All groups share one centre, and each spreads out both ways along 12 directions, with some noise.
Known rows, each followed by its group:
[ 11   2  -8 -20  -7  30  12  -5  -8  -6  -6 -14   7 -33  -2  -8] : j_60
[ 21  -1 -11 -15 -12   5   0  -7  -7 -14  18  13  -8   0   0  12] : j_699
[  4  13 -23  21  28  12  -9  -9 -25   4   4 -11   5  -3  19   1] : j_283
[13 -6  6  5 -2 15 -9 -9  1  7 -6 -8 19 10 -7 -6] : j_699
[-17 -10   7   2 -14  -5  -2 -25  10  10  15   4   3   0 -11  16] : j_887
[-18   9   4 -25 -17  13  -1  18  -2 -23  21 -17  -3  -9   5   7] : j_887
[ 21   1 -14  11  -6  -3  -4   6 -16  -3  11   3  18  -9   1   2] : j_283
[  3  -4   8 -10 -22   2  13   3  13  -5  16 -10  -9 -14 -17   2] : j_283
[ 18   6   3  -4  12  18   2   9   1  -5  -4 -22  14  -4   1 -15] : j_283
[ 30 -18  -6 -11 -12  13  -3  -6  -9 -14  20   9  19  -4 -10   5] : j_699
[  4   3  22  21  -6 -36  -1  12   2   9  28  -3  -6   8   1   4] : j_699
[  5  -3  -6 -15   6  13   6 -10   3 -10   5   5  -4  -2  -3   3] : j_887
[  4  -4 -23  -5   8   9 -20  -5  -7   6  10  10 -16 -21   4  26] : j_283
[ 18  -6  -3 -23 -14  19   2   5  17 -22  16   0 -15   2 -19  11] : j_60
[-18   9 -14   2  -4  -2  15  -6  -5 -10  -1  -5  -6  14  -4 -22] : j_699
[ -1 -26 -15   9   3  -9  -2  -5 -11  10  29  11  -1 -15 -12   1] : j_60
[-14  -2   8  30 -14  13  -2  13  24   7 -14   2 -15 -19 -18  40] : j_60
[ -9  -8   3   2   1 -14  -1 -12 -13  10  13   5  14 -12   3  -5] : j_699
[  9 -19   6  -3 -14  16  16   6  26 -21  16   4   9  -7 -28  17] : j_887
[ -6 -16 -11  10   0   3   9  -2   4  -2  11   2  -4   1 -16  -5] : j_60
[ 11 -17 -10  10   5  -4 -25  30  -3   2   5  13 -13   7  -7   7] : j_699
[  1  -1  -9  34  -2  18  15   3  -7  -4 -26   8  19   3  -6  -1] : j_283
[ 20 -12 -13  -3 -10  19 -14  -6 -15  -6   4  10   5  10  -7   5] : j_283
[ 11  -2 -11  -4 -10  18  14   7   4 -13  -7   3 -12   0 -10   0] : j_60
[  3   0  -7  -1 -35 -19   0 -13  -5   7   2   2  22   0 -12 -13] : j_699
[  6 -13 -21  -1  13  31  -2   3   3  -2 -23  34  -2 -31  -1  35] : j_283
[ 11   6  -2 -27   8   8  -4  -6  11  -3   6 -12  -5  -2   2  -5] : j_283
[ -4  -5  -9 -20   6  17  10 -12   1  -6   6  -8   5 -24  -8  -8] : j_60
[ 26 -18   9  33   2  10  14   6   1  -2  -2  21   8  14  -4  16] : j_60
[ -2  16   4 -15  -7 -13   6  -8  17  -8  28  -2 -18  -2  -6  15] : j_699
[ 15   5   9 -13 -12   9   7   0 -13  -3   9 -23  15 -19   1 -17] : j_887
[ -9   7  -4  -9  26  20  -4  -9 -15 -11  19 -24   3  -4   4 -20] : j_699
[-13  -9   4  14 -40  -9  -7 -11  15  18   9 -16   7  -4 -32   1] : j_283
[ 16  -1   6  11  -1   5  12 -10  -9   2   1  -1  13   1   0  -6] : j_887
[-17   9 -10 -11  15  32  -1  -6  -6 -22  17 -22  -5 -16  -6  -3] : j_60
[ 19  -3   6  -8 -14  20  -1  14  -4  -8   2 -20  28 -16  -8  -8] : j_887
[ 18  15  -2 -11   2   0   8   2 -16   2  -4 -13 -13  -2  11 -25] : j_887
[ 15 -25 -11  -4 -19  13   7   2   5 -12   4  20   5 -11 -21  15] : j_699
[ 11  -6   0  -1  -5   0   4   8   6  -4   7   2  -2  -2 -10  -1] : j_60
[  6   4  11   9  -8 -16  -4  11  10  13 -25  15  30   4   8   9] : j_887
[-20 -10   3  13 -11   2   3 -10   2   0   6  10 -13  10 -16   8] : j_283
[  9 -10 -16   7  -7   8  -1  21  17 -20   9   7 -10  11 -25   7] : j_887
[  2 -12  -5  -6  -2  -1 -12 -20  -7   9  -1  14  14   6  -1   0] : j_699
[ -3 -20 -12  -5   0   3 -13 -10  20 -15  21  26   8  15 -21  27] : j_887
[ 30 -21  18 -17  18  14  -2   0  -2  -1  29 -11  -7   2   1  -5] : j_60
[-14  -9 -18 -24  -3  -1  11 -13   7  -7  16   4   2 -23 -15  -7] : j_60
[ 12  -4 -11  33 -25 -19  19  -5  10 -11  28  -1  30   8 -20   6] : j_283
[  5  -7  -5  -4  -6  14  -2 -14 -21  -1  17  -9  10 -14  -4  -5] : j_699
[ 14  11 -16  -2   7 -13  15  -5  26  -3  -1   0  24  -7   1   6] : j_283
[ 10   0  10  -2 -12  10  -2  -5   6   6  -6  -9  -2  22  -3  -4] : j_887
[ 12  -5  -8 -20  -2  15  -6   3   0  -7   5   8  -6 -16  -1  15] : j_887
[  0   1  -6 -17  11  12   5  -5  -4  -7   9  -2   1 -20   1  -4] : j_60
[-18  -2  11  11  12   8  11  -9  19   7  -9  -7   4  -8 -11   3] : j_887
[ 18  11   3 -13 -16 -15 -13   1   1   1  12 -13  14   9  -5 -15] : j_699
[ -5 -20  -8  12  22   3   6   0  -5   1  21  -4 -15  12  -8 -18] : j_60
[ 14  -6  -2 -14 -13   3   3 -10  16   3  -5   6  11 -11  -7   9] : j_283

New rows. What belongs after each?
[ 30  -8 -11  -9  -9  -2   8  -1  -4 -14  26   8 -18   2 -14  -4] : j_887
[ 15   2   8 -28  11  -8   0  -7  11   5   7   7 -29  -4   5   4] : j_887
[-13   1   7   0 -14  -2   3   1   4 -11  21 -15  10  14 -10  -6] : j_887
[ -9  -7   5   0 -17  16 -21  -5   8   9   2 -17   8  12 -13   5] : j_887
[ 19  -9  -8   7  13  12  -8 -21   1  10  -1   5  -8  15 -15  -8] : j_887
[-12  -3   5 -12 -18  19  10  -9   9  -7  10 -10  -7 -10  -9  13] : j_887
[ -9   2  12  27 -11  12  -9  -8   5   1   3   5   8  -7  -7  41] : j_60
[  2 -13  -5  -1 -36   4  -6  -5  -8   5   6  10 -15  -6 -18  10] : j_283
[ 19  -9  -5  -5 -10  13 -27  24  12  -1 -10   3  10   7 -12  11] : j_887
[ -2 -20   9  49  -2  13  -6  19 -13 -10  21  -4  12  15 -23   1] : j_283
[-12  -3   1 -13  16   6 -17 -11   4  10  -2   5  21 -20   4  13] : j_887
[  5  -8  10  -1  -5  -5 -10   1 -17   0  33  -3  -5  -8  -3   4] : j_283
[ 12  -1  10 -25  -6   0 -10   8   0  -8  19  -4  12  -9   3   7] : j_887
[  1 -24   1  10   1   2  22   4 -10  -5   4  27 -19  -8   3  13] : j_699
[ 24  -1 -14   6 -11  22  12 -13  -2  -6   1  -3   3   2  -3   7] : j_283
[-25  -5  14 -24  16 -12  -3   9  -1  -9  26   3  13 -44  -8  -4] : j_283
[ -4   4   5 -10 -17  13  13 -24  10  -7   2  -2  -6   6  -8   8] : j_60
[ -1 -23   4  18 -22  37  17 -16  -6   3  -1 -10   4 -19 -20   9] : j_699
[-15  19   7  -4   5  -4  11 -30  -2   5  14  -5  -7  -4  10   9] : j_699
[ 17 -12  -7  15  -2  12  -3   1   1   3   4  -2   3 -10 -20   0] : j_887
[  7 -15 -10   6 -20  23  10  -3   6  -7  -8   4   2  -1 -22   4] : j_699
[ 15   5   6   6   3  14   4  -4  14   3  13 -35  -4   6  -3  -3] : j_283
[ -1  -1   9  -4 -26   0  -1  11  -2  -8  11   2   6   0   3  18] : j_887
[ -3  -3  -4  -2 -16  10  -1  10  -1  -9   5   4  -7  -4  -3  18] : j_887
[ 13 -12  -4 -20   5   2   6  -1  18 -15  28   2   0 -19 -24   1] : j_887
[-22 -15  13  -4 -19  23  15 -17 -10  -7  -2  10 -13  -6 -18   0] : j_283
[ 14  -9  16   2  14   9 -18 -11  -2  15  14 -24  15  -5  -8 -14] : j_887
[ 20   8  -2 -15  -1   0   4  19  -5  -3   2  -9 -23 -13   4 -10] : j_887
[ -7   7   9 -10   3  -8   5   1   1   0  13  -9  -8 -13   4  -2] : j_887
[ 14 -12  12  -4  -2   6  27   8  -2 -16  14   2 -16   2  -2  -3] : j_699
[ 18  -6 -14  11 -20   6 -10 -23  -1   6  22 -12  14   6 -11   8] : j_283
[-15 -19  22   8 -23  12  23  -5  -4 -15  13  12 -24  15 -22   2] : j_283
[  0 -13  -5  -9  22   5 -28 -18  15   5   8   6  14  10 -15   3] : j_887
[ -5   7  -8  -8  15 -10 -11  -2  -8  -2   7  17 -12  13  16   9] : j_887
[ -8  -3   4 -17  35  35  -9  -2 -14 -10  -5   0  -1  -6   5 -11] : j_283
[ 7 -5  0 -7 -1 14 -5  0 -7  2 -9  5  3 -9  0  0] : j_283
[ 15   1  -1  12  -4  -1  12   1   4   5  -4 -10   3  -4 -16 -18] : j_887
[  2 -14   0   3  -9   4   7   2  14  -2   9   2  -3  -2 -18   5] : j_60
[ -4   3   6  17  11 -12  -8  -9 -18   5  31  -2   9 -13   8  11] : j_699
[-30  -2   8  -4   5  13  -5 -14   6   5  -5   1  16 -15   5  20] : j_887
[  8  -6  -6  -8   0   6   2 -23  -4   1  14   0  15 -15 -10  -5] : j_887
[ -2   4 -12   6   2  12   0  -7  -2  -5   4   2  13 -15  -6  11] : j_699
[ -3 -17   0 -14 -22  12  -4 -30 -17   1  -3  25  21  -3 -13   0] : j_283
[  3  -1  -2 -19  -9 -15   9  -6   3  -8  11  19   8 -12  -3   3] : j_283
[  0   2  17 -28   4 -10 -21   0  14   7   5  -6  15  -1   6   0] : j_887
[-17  -1   7  12  17  -5 -18  13  11  -5   1  14  13  24  10  20] : j_887
[  9  -8   9  20 -17   7   0  -2 -18   1   6  -3   5  16  -7  -8] : j_283
[ -2  -6 -13   3   6  16   4  -2 -10 -14   8  19   0 -11   2  22] : j_887
[  4   1  -8 -26  14   5  -2  15  12 -16  34 -12 -22 -33  -5  14] : j_283
[ 20   6 -11  16  -2  17  13  20 -12 -11 -11  -4 -13   1  -1  -9] : j_887
[-25 -11  -5  24 -10   2   3  -2  -1   0  11 -14   1   5 -22 -10] : j_699
[ 28  10  -7 -17  -3  19  15  -8 -24  -8  -3 -12  -1  -9   7 -24] : j_887
[  4  -1 -10  -8   6  21   3  -5 -23  -9   9   2  -4 -24   5   2] : j_283
[ 20   6  29  -1   3  -8  -6  10  14  17 -18  -5  16   0   7   1] : j_60
[-11  27  -2  -6  29  -9 -27   5  21   5   5  -9 -13  13   4   8] : j_699
[  5  -2   4  28   5  16  17 -27  -3  11 -15 -15  26   7 -15 -24] : j_887
